The same things were measured in two ways. Each way mixes the same 5 hidden numbers, adds some noise and spreads widely along 2 directions of its own, which tell nothing about the thing.
Some things both ways: the first way, then the second way.
[  2   4 -17 -11  -4  16   9  23  -2   4]
[  4   2  -5   7   0  -2  -8 -38   9]

[ -7   5  -1  -2 -34  -5   4  37  31 -25]
[  0   8  -2  21 -39 -11 -18   5   3]

[ -1   8   3  -1  -4 -10 -15   0   2  -5]
[  0   5  -8  -5   4  -4  16   9 -12]

[  9 -10   5   2  10  -3  12  22   4  16]
[ -1  -5 -16 -27 -11  -6  -1 -24  -3]

[ 13  -3   5 -14  23 -12  -2  12 -22 -12]
[  1  -5 -16   9  12  24  21 -10  12]

[  4  12 -16 -16  -8  16  -6 -15  -4  16]
[  5   1   3  -3  21 -16  -1 -29 -13]

[-12   3  -2 -14 -25   7  -4  17  12 -14]
[  1   2   7  13 -16  -9  -9  -3  -3]

[ -4  11  -8  -4  -9  -2 -25  -2 -11  -8]
[ -1   4  10  12  19 -15  11  10 -15]

[ 6 -5  4  0 21 -5 17 26  7 12]
[  4   3 -37 -19 -17  18   1 -36  10]

[  7  15 -12  -3 -11 -11  -9  28  -1 -34]
[  3   9 -13  12   1  12  12   5   2]

[  2  19 -19  -8 -10   1 -13  15  -1 -20]
[-1 20 13 19  1 -5 21  5 -1]

[  7  -2   3 -12  -4 -12  -8  15 -10 -25]
[  3 -11  -5  11   4  11  13   4   2]

[ 11  24  -2   2  -5 -24  -1   8  32 -23]
[ -1  34 -19  12 -21  11  19  15   3]

Other things, the second way, with their names:
<305>: [  2  22 -39   2  22  16  12 -24  11]
<88>: [  2   2  -3  -4  17  -8   1 -42   2]
<81>: [  3 -23  14 -15  27 -27  -3 -29 -18]
<338>: [ -1  13   3  19  -9 -16  -4  -3  -1]
<474>: [  2   2  -6   6  15   2   9 -31   9]
<252>: [  7   4   1  23   0 -15 -20 -12  -4]
<703>: [  2 -16  17  10   0  -9  -1   0 -12]
<545>: [  2 -19   0 -12   8  -6   7   2 -12]
<631>: [  3  -6 -29 -10   5  25   8 -40  20]
<301>: [  7  19 -19   6  22  11  20 -12  -2]
<720>: [ -1   5  -6  21 -16  11   5 -12  17]
<485>: [ -1 -24   6 -16   9 -20   4  -5 -18]
<234>: [  1  -3  -3   2   0  -7  -2 -16  -1]
<99>: [  1  -8 -11 -12  -9   4  15  12  -7]
<433>: [  1  13 -24  -7   2  13  17 -18   6]
<445>: [  0   8   4   8  30  -5  16 -27   1]
<148>: [  1  14 -15  -8 -13  -2   3 -12   1]
<162>: [  1  24   7  53  19   1  -3 -10   8]
<560>: [  5  20 -26  16  -3  12   1  -6   5]
<198>: [ -1   7  -6  11 -16   5   9   5   5]
<563>: [  5  14   7  29  39 -25 -16 -16 -16]
<126>: [  2 -13  -6  17  20  20  13 -24  16]
<340>: [  2 -10   0  -7  -6  -4   6   5  -8]
<165>: [  0  17 -15  12   0  14  14 -16  13]
<151>: [  0 -18  14 -10  12 -10  13 -16  -8]
<350>: [ 0  7 -5 25 10 11 18  8  7]
<105>: [  0  -8  -9  -1  10   6  16 -10   5]
<595>: [  1 -23  22  24   2  -9  -6   2  -3]
<2>: [  3 -16 -15   9  12  18   9 -12  12]
<677>: [  1  -6   5  -2  -8 -11  -4 -32   5]
<443>: [  0  11 -35 -17 -22   0   2  -8  -2]
<180>: [  2   3 -18   0  -3   9  15   7   1]
<145>: [  3   8 -32 -13  -4  -3  -3 -20   1]
<548>: [  3   2 -21  -1   2   8   8  -6   3]
<526>: [  2  24 -15 -13  16 -29  -3 -32 -14]
<366>: [ -3 -12  11  21 -22   6  -3 -24  24]
<457>: [  5  -4   1  20   3 -13 -23 -15  -4]
<201>: [ -1 -27  16 -17 -15 -15   3  -9 -11]
<316>: [  5  12 -16   7   7  11   0 -45  15]
<390>: [  2  22 -20 -21  -4 -22   0 -26  -9]
<585>: [  4  31 -24  20  23  16  16 -10   7]
<508>: [-1  4 16 30 14 -4  9 -8  1]
<496>: [ -3  -1 -12 -20 -14  -2  17  -3  -4]
<518>: [  0 -21  15  -7   4 -14   0 -19 -12]
<56>: [  3  17 -41 -18   1  19  22 -10   2]
<70>: [  2   9  -5  20 -31  19   8   0  19]
<510>: [ -1  26 -18  -5   0 -21   5  10 -21]
<80>: [  0   8 -25  14 -26  24   6  13  16]
<713>: [ -1  18 -15   1   3 -12  -6 -39   4]
<102>: [  1  23 -44  -5 -18  18  10 -19  18]
<257>: [ -3  -1   9  12   5 -16   4 -13   0]
<514>: [  2   3 -19  -6  15   5  10 -11  -5]
<729>: [  1 -23  -5 -26  -2   6  17  -1 -11]
<529>: [  4   3  -6  -7 -13 -10  -2   9 -18]
<16>: [-1 -8  3 30  2 16  9 -6 19]
<550>: [  1   5 -26  -2 -26   7 -10 -29  16]
<711>: [  3 -12  16  17  11 -15  -9 -12  -6]
<592>: [ -1  13 -20 -12 -31 -14 -10 -10   1]
<96>: [-1  2 -1  5  2  1 15 -5  0]
<497>: [ -1  14  -9  11  13   1  11 -23  10]
<681>: [  2   6 -24 -13 -15 -12  -3  29 -28]
<413>: [  4  13 -14   5  10 -11   0   1  -8]
<654>: [  1  15 -24 -21  31 -11  21  -9 -18]
<293>: [  3  44 -17  15  16 -18   0 -12  -4]

Some of these things the first way, each followed by its name:
[-13   5   5  -1 -27  -8 -16   5  15  -8]
<529>
[ -1  -1  -6 -10  22  13   1  11 -17  17]
<474>
[ -8   6 -10 -19   2  12 -11   5 -15  -3]
<508>
[ 13   4   6  -4  -6 -27   8  33  18 -38]
<80>
[ 15   2   5   7  33 -16  17  20  13  11]
<102>
[ 12  -2   4 -24   5 -10   4  12  -9 -26]
<16>
[ -8 -15  20  -7   1  -5 -14 -11 -14  16]
<485>
[ 8 -4  8 -3 10 -7 19 22 20  5]
<550>
[-10 -10  28  -5   3 -20 -14  -2   1  -3]
<99>
[  5  25 -32 -14 -11  14 -11  16  -8 -24]
<162>
[ -6  -9  15  -9  -3  -9 -14  -1 -11  -1]
<545>
[  4   6   6  -6  -4 -13   0  20  12 -19]
<198>
[-30 -17  14 -17  -1  18 -15   0 -17  22]
<518>
[-13 -11   9 -21 -21   2 -14  18 -13 -20]
<595>
[-2 -1  8 10 -5 -8  9 20 26 12]
<592>
[  8  -7  -1 -18  24   2   0  12 -30  -5]
<126>
[-10   1  -3 -13 -18  12  -6   9   0  -3]
<457>
[ -2   3 -16  -2  25   9   0  23 -17  11]
<497>
[ -8 -21  21 -11  -8  -4   1   7   0   9]
<201>
[ 21  11 -20   7  36  -7   0  21 -14   6]
<305>
[ 1 -1  5  7 20 -4  4  8  4 21]
<145>
[  2  14 -17  -3  16   2 -15   5 -16   0]
<301>
[  1  -3  13  12  14 -15   5  17  16  14]
<443>
[ 10   1   6   1  17 -16  -2   8  -4  -2]
<548>
[  7  -3   1 -11   4   6  15  12   6  14]
<677>
[ 2  2  2 -1  4 -4  6 12 15  8]
<148>
[  7  -5  22  -2  14 -19   4 -12  13  12]
<496>
[-12   1  -2 -17 -17  13 -11   4 -10  -4]
<711>
[ 12 -12   7 -12  21 -15   1  17 -24 -14]
<2>
[ -3 -10  11 -15  10   0  -6  -6 -17  14]
<151>
[ -1   2   5 -21 -33  -1 -10  -4   4 -20]
<703>
[-6 -1  0 -6  0  5 -5  6 -3  9]
<234>
